All groups share one centre, and each spreads out both ways along 10 directions, with some noise.
Some rows, each with its group after it:
[  2,  19,   1,  14,  -5,  12,  14, -17,  11,   7,  -7,  -5,   2,  12, -14,
  15,  -1,  14,   1,  -1,  -6,  14]  J794
[ -9,  21,   4,   3,  -7,   3, -21,  12, -18,  -5,  -5,   3,   0, -10,  -3,
  -1, -14,  -5,  -2,  -6,  -6, -15]  J978
[ -3,   8,   2, -10,  -6,   3, -10,  15,   5,   2,  18,   8,  -5,   7,   3,
  -5,   9,  13,  -5, -26,  16, -17]  J978
[ -6,  -9,  -2, -11,  -2,  -9,  22,   1,   7, -21,  16,   5,  -2,   4,   9,
 -16,  15,  -7,  -8,  -1,   7, -12]  J794
[  8,  -3, -17, -34, -22, -11,   2, -18,  -7,  35,   5,  -5,  14,   3,   1,
   0,  10,  -2,  18,  13,  -8,  10]  J153
[ -3,  -5,  -7,  -3,   7,   1,  -5,  -1,   2,  -8,  14,   5,   1,   0,  -8,
   1, -12,   3,   2, -25,   9, -20]  J521
[ 10, -27, -27, -22,  -5,  -2,  -4,   6,   1,  12,  10,   3,   1,  22, -14,
 -13,  -6,  -8,   0,  -9, -22, -11]  J244
[ 32,  -9,  12,  -8,  -5, -18, -10,  17,  10,  21,  19,   4,   3,   5, -11,
  10,   2,  24,   1, -15,  -1,  -6]  J153
[ -4, -10,  -8,   4,  -6, -10,  -6,  -1,   3, -11,  -2,   1,  -7,   2,   3,
 -18,   0,   1,  -7,   4,  -5,  -6]  J244
[ 14, -18,   6,   5,  16,  14,   2,  22,   5,   4,   5,   2,  -3,  18, -10,
   3,   5, -10,  -6,  12, -28,   1]  J244
[ 12, -16, -15, -13, -13, -14, -17,   6,   3,  18,   5,   2,  -4,  16, -26,
  -4, -22,  24,  -2,  -9, -22, -11]  J244
[ 16,  -3,   1,  -1,   0,  -6,  34, -12,   9,   2,   0,  -4,   6,  11, -10,
  10,   3,   6,   2,  11, -10,  17]  J978
[-12,  -9, -18,  -2,  13,  18,   5,  -5, -12,  -7,  -5,   8,   0,   4,   1,
  -6,  -2, -14,  -7,  -1,   4,   9]  J153
[ 16,   3,  -1,  -2, -14,  -1,  11, -14,   0,  25,  -5,   2,  20,  -3,  -6,
  18,  14, -10,   4,  15, -14,  16]  J794
[ -3,  10,  -7, -11,   0,  -3,  -1, -12, -21,  -4,  19,  12,   8,  -6,   0,
  -5,  -3,  12,   2, -13,  15,  -3]  J978
[ -4,   5,  -1,   2,  -1,  10, -13,  -3,  -9,  14,  -9,  -1,   4,  -2, -11,
  10, -10,  -3,   5,  12, -17,   1]  J978
[  3,  11,   4,  -9,   4,  -3,  -6,  20, -14, -19,  15,  -1,   1,  -3,   7,
 -13,  -5, -18,   6, -21,   2, -22]  J153
[ -7,   2,  -7, -18,  -7,  -3,   7,   4, -10,  -8,   8,   0,  -2,   6,   8,
 -17,   7,  -7,   1,   8,  -4,  -4]  J978
[  1,  -5, -10,  -5,  16,   4,   3,  -1, -15, -17,  15,   2,  -5,   8,   6,
 -20,  -3,   2,   3, -12,   8,   1]  J794
[ -4,  12,   0,  -3,   6,  14,   8,  -9, -13,   1,  15,   6,   4,   8, -11,
   5,  -3,  11,   4,   5,  -8,   1]  J794
[-22,   6,   9, -15,  -3,  13, -17,   8, -20,   6,  12,  18,  16, -28,   6,
  15,  11, -29,  -2,   6,   6, -25]  J794
[ -5,  -1, -18,  -6,   0,  10,   0, -11,  -8,   9, -14,  -7,   8,   0,   1,
   0,  -5, -26,  11,   3,  -7,   7]  J978
[  7, -14, -13,   8,   1,  11,  -7, -15,  16,  16,   6,   4,   7,  12, -23,
  14,  -8,   4,   4, -12, -15,  -9]  J521
[  5,  -7,  -1,  -2,   2, -12,  -5,   3,   4,  -2,   0,  -1,   2,  -7,  -6,
   3, -15,   1,   3, -15,   5, -11]  J521
[ 13, -13,  -4,   4,   7, -11,  -2,  -9, -13,  -3,   4,   5,   7,  -8,  -3,
  -3,  -6,  -2,   1,   8,  -6,   7]  J521
[-21,  -1, -14,  -2,  16,  17,   1,   3, -24, -22,   2,  10,  -2,  -1,   4,
 -14,  -7, -17,  -8,  -4,   6,  -4]  J153
[  3,   5,   8,  17,   6,  13,  21,  -7,  14,  -1, -10,  -4,  -2,   9,   6,
   7,  17,   2,  -6,  13,   1,  25]  J521
[  3,   5,  -4, -13,  -9,   1,  -5,  -1,  -5,  18,   3,   1,   7,   2,  -7,
   7,  -1,   2,   5,  -1,  -5,  -1]  J244
[ -4,  16,  -3, -15,  -4,  13,  12,  -4,  -8,  10,   5,   1,   9,   4,   4,
   7,  12,  -7,   5,  -5,   9,   8]  J521
[  2,  -4,  -6,   7,   6,   4,   0,   3,  -7,  -9,   1,  15,   0,  -1,  -2,
  -2,  -1,   7, -17, -14,  14,   6]  J153
[  7,  -8,  -3,  11, -16,   9, -14,  -5,   9,  15,   0,   8,  16,  -4,   1,
   5,  25, -29,  -4,   9, -22,  -9]  J521
[  5, -12,  12, -13,   6,  -1,  -6,   2,   7,  15,  19,  -8,  -3,   9,  -8,
   5,   1,  11,  17,  19, -21, -11]  J153
[ -2,  11,   5,   2,   3,  10, -14,  -3, -10,  10,  13,  13,   7,  -6, -11,
  15,  -4,  14,   0, -10,   6,  -7]  J978
[ -8,   6,   1,  -7,   4,  -2,  -2,   6, -16, -18,  18,  10,   0,  -7,   4,
 -11,  -1,   0,  -4, -10,  11, -16]  J794
[  0,  23,  -7,  -2,  -6, -14,   6,  -2, -19, -21,  -6,  -7,  -5,   1,   2,
 -19, -21,  11,   2, -12,   5,   6]  J244
[  1,   6,   3,   5, -14,  -3,   3,   4,   2,  -5,  -7,  -3,  -3,   4,  11,
 -12,  16,  -9,  -7,  15, -12,   4]  J794
[  6,   7,   1,   4,  -4,   2,   4,  -8, -11,   5,  -2,   5,  14,  -9,   0,
   7,   6, -11,   1,   8,  -6,   9]  J244
[ -1,  22,  13,   8,   9,   4,  24,   7,  -5, -26,   6,   3,  -4,   0,  20,
  -9,  19,   4, -11, -10,  29,  14]  J521
[  2,   1,  -4,   1,  10, -16,  -8, -10, -27, -17,   8,   6,   1, -14, -12,
  -7, -32,  17,   3,  -2,  -1,  -4]  J521
[ -3,   0, -19, -15,  -2,   5, -10, -10, -14,  14,   1,  -1,   5,   2,  -5,
  -1, -11,  -2,  11,  -7,  -1,   2]  J978
[ 16,   2,  -2,   7, -21,  -3, -17,  -2,   1,  18,   2,   8,  13,  -1, -10,
   7,   8,  -5,  -4,  -1, -21,  -7]  J521
[-5,  2,  0,  1, 10, 18, 13, -7,  2,  1,  4,  0, -1, 11, -2,  5,  7,  4,
  0,  7,  1, 11]  J521
[-14,   4,  -1,  12,  -6,   5,   4, -12,   9,   2, -22,  -6,   0,  -5,  -2,
   8,  -4,  -6,  -1,  14,  -6,   6]  J794
[ 12, -14, -20, -14, -11, -10,  -6,  -5, -10,  11,   7,   9,  10,   3, -10,
  -6,  -4,  -6,   0,  -6, -13,  -5]  J244
[  4,  23,   1,   7, -16, -11,   5,   0,  -3, -16,  -9,  -7,   4,  -6,  14,
 -11,   5, -16,   1,  -9,   2,  -2]  J153
[-24, -17, -23, -22,   8,  14,  17, -16,   7,   1,   1,  -2,   5,   1,   5,
   2,   3, -24,  10,  -7,  15,  -6]  J794
[ 17,   1,   6,  14,  -6, -17,  -7,  -9,  -6,  11, -11,   2,   5,  -9, -23,
  14, -22,  24,  -1,  15, -18,  11]  J794
[  1,  -4,   5,   5,  17,  11,  12,  -7,  -3, -10,  18,   9,   3,   3,  -4,
   3,   5,   5,  -2,   2,   2,   0]  J794
[ 13, -13, -14, -33,   4,   0, -18,   4, -26,  27,  24,  12,  15,  -3,  -8,
   5,  -4,  -5,  13, -12,   1,  -7]  J978
[  0,   1, -11,  -1,  -3,   9,  -8,  -8,  -4,  16, -12,  -4,   8,   0,  -5,
   8,  -6, -14,   7,  -1,  -7,   5]  J978
[ -1,   5,  -6, -18,   1,  22,  11,   7,   6,  13,   8,  -1,   8,  13,   4,
   8,  18, -23,   6, -16,   6,  -3]  J244
[ 21, -11,   8,   1,   5, -20,  -6,   4,  -7,  -4,  15,   3,   0,  -4,  -3,
  -6,  -6,  15,   2,   1,  -4,  -2]  J153
[  9, -18,  -6,  -5,  15, -11,   6,   2,  -2,  -8,  -1, -10, -11,   8,   8,
 -17,  -7,   7,   5,   3,   6,  15]  J244
[-12,   7,  -3,   6,  -5,   4,  18, -13,   5, -11, -12,  -7,  -5,   8,   4,
  -8,   5,  -3,  -2,  22, -10,  11]  J978
[  7,  20,  -5,  -1,   2,  12,  11,  -9, -13,   4,   8,   7,  15,   4, -19,
  17, -11,   0,   3, -19,  -2,   0]  J244
[ 14,   6,   4,  15,  -2, -11,  -3,  -2, -14,  -6,  -8,   1,   7, -10,  -3,
   0,  -8,  -3,  -3,   7, -12,   9]  J153
[-21,  10,  -9,   4, -10,  12,   8,  10,  18, -15, -11,   1, -15,  14,  14,
 -14,  14,   0, -19, -22,  22,  -2]  J153
[  8,  -7,  -4,  14,  12,  11,  13, -24,  -6,  -4,   7,  11,  18,  -9,   1,
   9,  13, -16,   1,   5,   2,  12]  J521
[ -3, -11,  12,  -6,  16,   7,  -2,  -5,   6,  13,  19,   8,   3, -11,   8,
  15,  15,  10,   7,  -2,  26,   0]  J244
[-21,  -5,  -6,   8,   8,  21,  17, -19,  20,  -3,  -6,  -4,  -9,  15,   2,
   2,   9,   6,  -2,  11,   6,  10]  J153

New rows, each followed by its group:
[ 15, -15, -14, -10,  -2,  -3,  -3,  -5, -12,  12,   8,   5,   9,   5,   0,
  -8,   9, -10,   3,  10, -13,  10]  J521
[-16,  -4,   1,  -2,   9,  15,   2, -11,   8,   5,   5,  -1,  -4,   2,   2,
   7,   4,   6,   5,   6,  10,  -1]  J244
[-13,   3,  -8, -11,   4,   8,   1, -15, -15,   4,  13,  10,   3,  -1, -10,
   3,  -8,  15,   2,   5,   4,   0]  J153
[-17,  -7,  -7, -12,  -1,   7,  11,   0,   9,  -7,   4,   2,   2,  -1,  11,
  -3,  15, -22,  -1,  -4,  11, -12]  J794
[ -5,  26,   1,  20,  -4,   5,   2, -25,  -8,  -4,  -4,   6,   8, -10,  -8,
  11,  -8,  18,  -1,  -5,   9,   8]  J978
[ 22, -18,   3,   2,  14,   2,   4,   1,   1,   9,   7,   2,  11,  -2,  -1,
   9,  10, -18,   6,   4,  -8,   7]  J153
[  0, -19, -11, -16,  -5,  -2, -18,  13,  -2,  15, -10,  -5,   0,  -2,  12,
  -9,   7, -26,   4,   5,  -6,  -1]  J794
[ -4,   8, -10, -11,  -8,  -1,  -2,  -6, -16,   3,   2,   3,   5,  -2,  -2,
  -4,  -5,   1,   2,   0,  -1,   1]  J153
[  4, -15, -16, -17,   5,   4,  15,   5,  12,  -3,   6,  -6,  -1,  14,  18,
 -15,  19, -22,   5, -20,  19,   3]  J244
[ -9,  19,  -9,  -8, -16,   8,   0,  -5,   2,   5,   2,   0,   7,   2,  -2,
   5,   1,  -8,   4, -23,   7, -14]  J521
[ 11,  -5,   3, -21,  -8,  -7,  17,  15,   9,   5,  13,  -1,  -1,  15,   3,
  -5,  16,   0,  -2,   0,  -4,  -3]  J978
[  1,   7,   0,   1,  -1,  -2,   1,  -3,  -6,  -2,   8,   9,   3,  -3,  -4,
   3,  -1,  14,  -5, -11,  10,  -1]  J153
[ -6,   1,  -9, -13,  -5,   0,   1,  -6, -12,   3,  -3,  -1,  11, -10,   9,
  -2,   4, -25,   8,   5,   1,   0]  J521
[ 15, -16,  -5,  11,   6,  -9,   9,  -3,  -1, -13,  -5,   0,   1,   0,   7,
 -13,   6, -12,  -5,   8,  -7,  13]  J244
[-16,  30,  -6, -23, -18,   9,  -9,  -8, -27,  18,  13,  15,  13,  -7, -11,
  13,  -5,  12,   2,  -8,   6,  -9]  J153
[  9,   5,   7,  -7,  -9, -11,   6,   6,  -3,  -3,  16,   7,   2,   1,   2,
  -6,  12,  13,  -7,   0,   2,  -2]  J978
[  6,  -7,   3, -14,   0, -13,   5,  12,  -7,   6,  -8,  -8,  -1,  -5,  12,
  -5,   3, -10,   4,  14,   1,  12]  J521
[-14,  -5,   1, -15,  12,  11, -17,   9, -10,   8,  15,  13,   5, -13,  -7,
  15,  -9,  -4,   4, -17,  14, -23]  J794
[ 20, -11, -21, -24,  -6, -16,  20, -11,  -6,   4,  11,  -1,  11,   6,   7,
 -13,   9,  -7,   8, -15,  12,  13]  J978
[-19,   8, -11, -11,  -6,  17,   3,  -2,   5,   4,   1,  -3,  -4,  16,  -7,
   0,  -2,  -2,   3,  -6,  -5, -10]  J244
[ -2, -10,   2,   1,  -2,   1,  -6,   9,  14,  -1,   4,   2,  -6,   5,   5,
  -6,  12,  -1,  -7,  -2,   1,  -9]  J244
[ -9,  20, -11, -27,  -2,  15,   9,  -8, -17,  10,  16,   5,  17,  -4,   5,
   9,   8, -15,  13, -21,  20,  -5]  J244
[ -4,   3, -13,  -6,  -5,  11,  -7,  -3,  -7,  15, -14,  -6,   7,   1,  -4,
   6,  -8, -23,  11,  -1, -10,   2]  J978
[  4,  28,  10,  -8,  -7,  -3,  -4,  15, -20,   4,  -3,  -5,   1,   1,  -2,
   1,  -9,   6,   4,   2,  -7,   4]  J244
[ 12, -15,   4,  -1,   1, -10,  -2,  18,  20,   5,  -3,  -7,  -8,   6,   0,
   1,  -1,   2,  -2, -12,   3,  -5]  J521
[  0,  15, -17,  -9,  -5,   7,  12,  -2, -13,  -8,   0,  -2,   6,  11,  -5,
  -7,  -6, -14,   2, -17,  -4,  -1]  J244
[ -5, -15, -28,   1,   7,   5,   2, -35,  -8,   0,  -2,   1,   5,  -2,  12,
 -14,   5,  -5,   8,   1,  15,  20]  J978
[ 16,   1,   6,  10,  -9, -10,  17,  14,  16, -10, -15,  -9,  -1,   6,   7,
  -4,  10, -16,  -7,  -1,  -8,   6]  J978
[  1,  -2,  -5, -16,   0,   0,  18, -18, -12,  -1,  28,  15,  13,  -4,  13,
  -6,  28,  -1,   0,   5,  16,   6]  J978
[-28,  11, -20,  -5,   3,  29,   4,   1, -10,  -7,  -9,   8,  -2,   8,  -1,
  -3,  -3, -15, -11, -15,  10,   0]  J153
[  5,  -2, -23,  -3, -11, -16,  12, -27,  -8, -11,  -4,   0,  12, -11,  14,
 -18,   6, -13,   3, -11,  17,  10]  J244
[ -3,  -1,  -7,  -8,  12,  11,   7, -17, -10,  10,  13,   6,   7,   5, -18,
  14, -12,  14,   8,  -1,  -1,   4]  J978
[  3,  -3,   3,   9,  19,   3,   3,  -2, -13, -16,  15,   8,  -8,   9, -10,
  -8, -10,  28,  -7,   6,  -4,   7]  J521
[ 19, -21,  -3,   1,  13,  -8,  15,  -8,   1,  -7,  17,   8,   5,   0,   7,
  -6,  14,   3,  -4,  -3,  12,  12]  J978
[  5,  -2,  -7,  -5,  -2,   7,   9,  -6,  12,   6,   7,   4,   9,   3,   4,
   7,  15,  -9,   1, -21,  16,  -2]  J244
[  3, -10, -11,   0,   4,  -2,  -6, -20, -12,   6,   5,   6,   3,  -3,  -1,
  -5,  -2,  12,   4,  11,   0,  13]  J978
[  5, -13, -19,  -5,  -4,  -7,  -4, -13,  -6,   0,   2,   2,  11,  -5,   1,
  -9,   0, -19,   5,  -5,  -5,  -5]  J521
[  7,  -2,  -3, -18, -10, -17,  12,  -7,   0,  -7,  35,  15,  -1,   6,  14,
 -22,  28,  31,  -9,  -9,  26,   1]  J978
[ -9,   3,   0,  12,   3,   8,  14, -18,   8,  -8,   3,  10,   1,  -2,   5,
   4,  14,  11,  -9,   0,  18,   9]  J153
[ 11, -12,   1,  -3,  -6, -11,  -3,   8,  16,   8,   0,  -3,  -4,   3,   9,
  -5,  12,   4,  -2,  -8,  11,   2]  J244
[ -6, -11,  -5, -18,  15,  -2,  12,  -3, -13,  -1,   0,  -5,   4, -10,   9,
   0,  -4, -17,  12,   7,  12,   8]  J521
[  8,   2, -18,  -8,   4,   4,   6,   7, -10,  -6,  -2,   2,   7,   4,   1,
  -6,  -7, -20,  -2, -34,  13,   1]  J153
[ 11,  -8, -11,  -2,  -4, -21,  19,  -2,   5, -24,   4,  -5,  -9,  15,   7,
 -30,   0,   9,  -6,  -4,   1,   6]  J794
[  9, -23, -26, -36,   1, -11,   4,  -8, -16,   9,  20,   3,   4,  10,   6,
 -21,   3,  -1,  11,  -4,   5,   5]  J978
[ -4,  -8,   0,   0,   2,  -7,  20,   2,  19, -23,   9,   3,  -6,   4,   7,
 -10,  10,   0, -10, -14,  15, -11]  J794
[ 21,  24,   6,   4, -14,   0,   9,  -3,  -8,   8,   8,   0,   7,  13,  -6,
   2,  11,  14,  -2,   6, -18,  14]  J794
[ -3,  11, -10, -37, -11,   2,   0,   7, -13,  25,   3,  -5,   5,   6,  -2,
   6,  -3,  -4,  13,  -8,   4,   0]  J521
[-17,  -1, -31, -30,  -5,  16, -23,  -9, -17,  26,   1,  -1,   5,   5,   2,
  -6,  -7, -14,  18, -14,   4,  -5]  J978
[-12,  -1,  10, -19,   3,  -2, -19,   0, -13,  18,  13,   3,  -2, -13,   7,
   5,   2,  17,  11,  17,  11,  -3]  J244
[ 24,  16,  11,  -1, -16, -11,  -1,  12,  12,  11,  -3, -19,   7,   5,  -1,
   7,   1, -14,  17, -11, -17,  -9]  J153
[ -8,  19,  -8,  25,  -5,  10,   5,  -6,  14, -13, -35, -16,  -1,   0,   6,
   1, -10, -26,   0, -20,   5,   5]  J978
[  3,   1, -27, -27,  -7,  12,   3,  -5, -13,  18,   0, -14,   0,  26,   9,
 -20,   9, -17,  17,   3, -14,  18]  J794
[ 11,  17,   2,   6,  -2,  -5,   5,  11, -21, -13, -10,  -5,  -1,   4,  -1,
 -11, -11,  -7,  -3,   8, -19,  10]  J244
[18, -4, -7,  0, -1, -9,  8, -9, -5,  3,  2, -1,  5,  6, -6, -3, -4,  7,
  2,  1, -6, 14]  J794
[-15,   9,   2,   1,  -8,  16,  -6,   9,  14,   3,  -4,  -2,  -8,   9,   6,
  -1,  13,  -5,  -4,  -3,   0, -10]  J978
[ 13,  20,   0,  -3, -18,  -3,   8,  -1,   0,   6,   5,   0,   8,   8,  -2,
   1,   9,   6,  -1, -11,  -2,   4]  J794
[  7,  -3,  11,  -4,  13,  -2,  24,  -7,  -9,  11, -17,  -9,   9, -15,  11,
  17,   8, -13,  10,  32,   6,  36]  J521
[ -4, -36, -33, -25,   3,  11,  10,  -8,  25,  16,   5,  -6,  -2,  26,   2,
 -10,  12, -17,   8, -12,   2,  -2]  J244
[ 1,  0,  9,  9, 16, 14,  1,  0, -3, -3, 14,  7,  1,  3, -5,  7,  3,  6,
 -2,  3, -2,  0]  J794
[ 13, -11,  -5,   8,  10,  -4,   3,  -6,  -9,  -4,   2,  10,   5,  -4,  -6,
   1,  -5,   8,  -8,  -5,   5,  13]  J153
[-13, -13, -10,  -5,   3,   3,   3,  -5,   8,  -1,  -7,  -1,   1,  -4,   6,
   1,   0, -17,   2,  -3,  10,  -5]  J794
[-11,   0,   1, -20,  -8,   1, -16,   6,   3,  18,  11,   3,  -4,   2,  -1,
   2,   3,  12,   3,  -5,   7, -14]  J244
[ 32,   6,  19,  11,  -5, -21,   0,  14,  -2,   3,  -3,   0,   7, -13,  14,
   3,  15,   1,  -4,  -3,   9,  17]  J244
[-14,   5, -10,   3,   6,  21,  12,   3,   8, -14,  -9,  -8,  -4,  12,  10,
  -7,   7, -28,   0, -13,   5,  -2]  J153
[ 28,   0,  15,   1,  -8, -33,  -3,   7,  12,  -6,  14, -13,  -5,   2,   2,
 -11,  -3,  20,  10,  -9,  -4, -10]  J153
[ 22,   2, -17,   7,   6,  -5,   8, -15,  -5,  -3,  -3,  -7,   1,  11,  -1,
  -9, -11,  10,   7, -23,  10,  22]  J794
[ 20, -23,  -2,  15,   7,   3,  10,   1,  27,  12, -15,  -8,  -2,  16,  -4,
   8,   8,  -6,  -2,   2, -10,  20]  J153
[ 11,  13,  12,   1,   2,   4,   5,   3, -15,  -5,  24,  13,   7,   3,  -3,
   1,  12,   8,  -5,   3,  -6,  -2]  J794
[-13,  22,  10,   2,   0,  10,  -1,   8,  -7, -11,   1,   0,  -6,   1,   3,
  -1,  -1,   2,  -3,   0,   3,  -7]  J244
[  2,  -4,  -2, -26, -10,   6, -21,  32,   2,  26,   3,  -4,  -2,  12,  -3,
   2,   3, -15,   5, -10, -14, -18]  J978
[ -1,  23,  -1,   6, -12,   5,   3,  -8, -10,  -2,  -6,  -2,   4,   3,   3,
  -3,   4,  -1,   0,   6,  -7,   9]  J794
[ 15, -16, -20, -12,   3,   1,  -3,  16,  -7,   8,  -9,  -3,   2,  12,  -2,
  -8,  -7, -24,   1, -15,  -8,   7]  J153
[  4,   0, -13, -16,  -9,   6, -13,  17,  -5,  24, -23, -15,   6,   6, -10,
   8, -17, -33,  14,  -4, -25,  -3]  J978
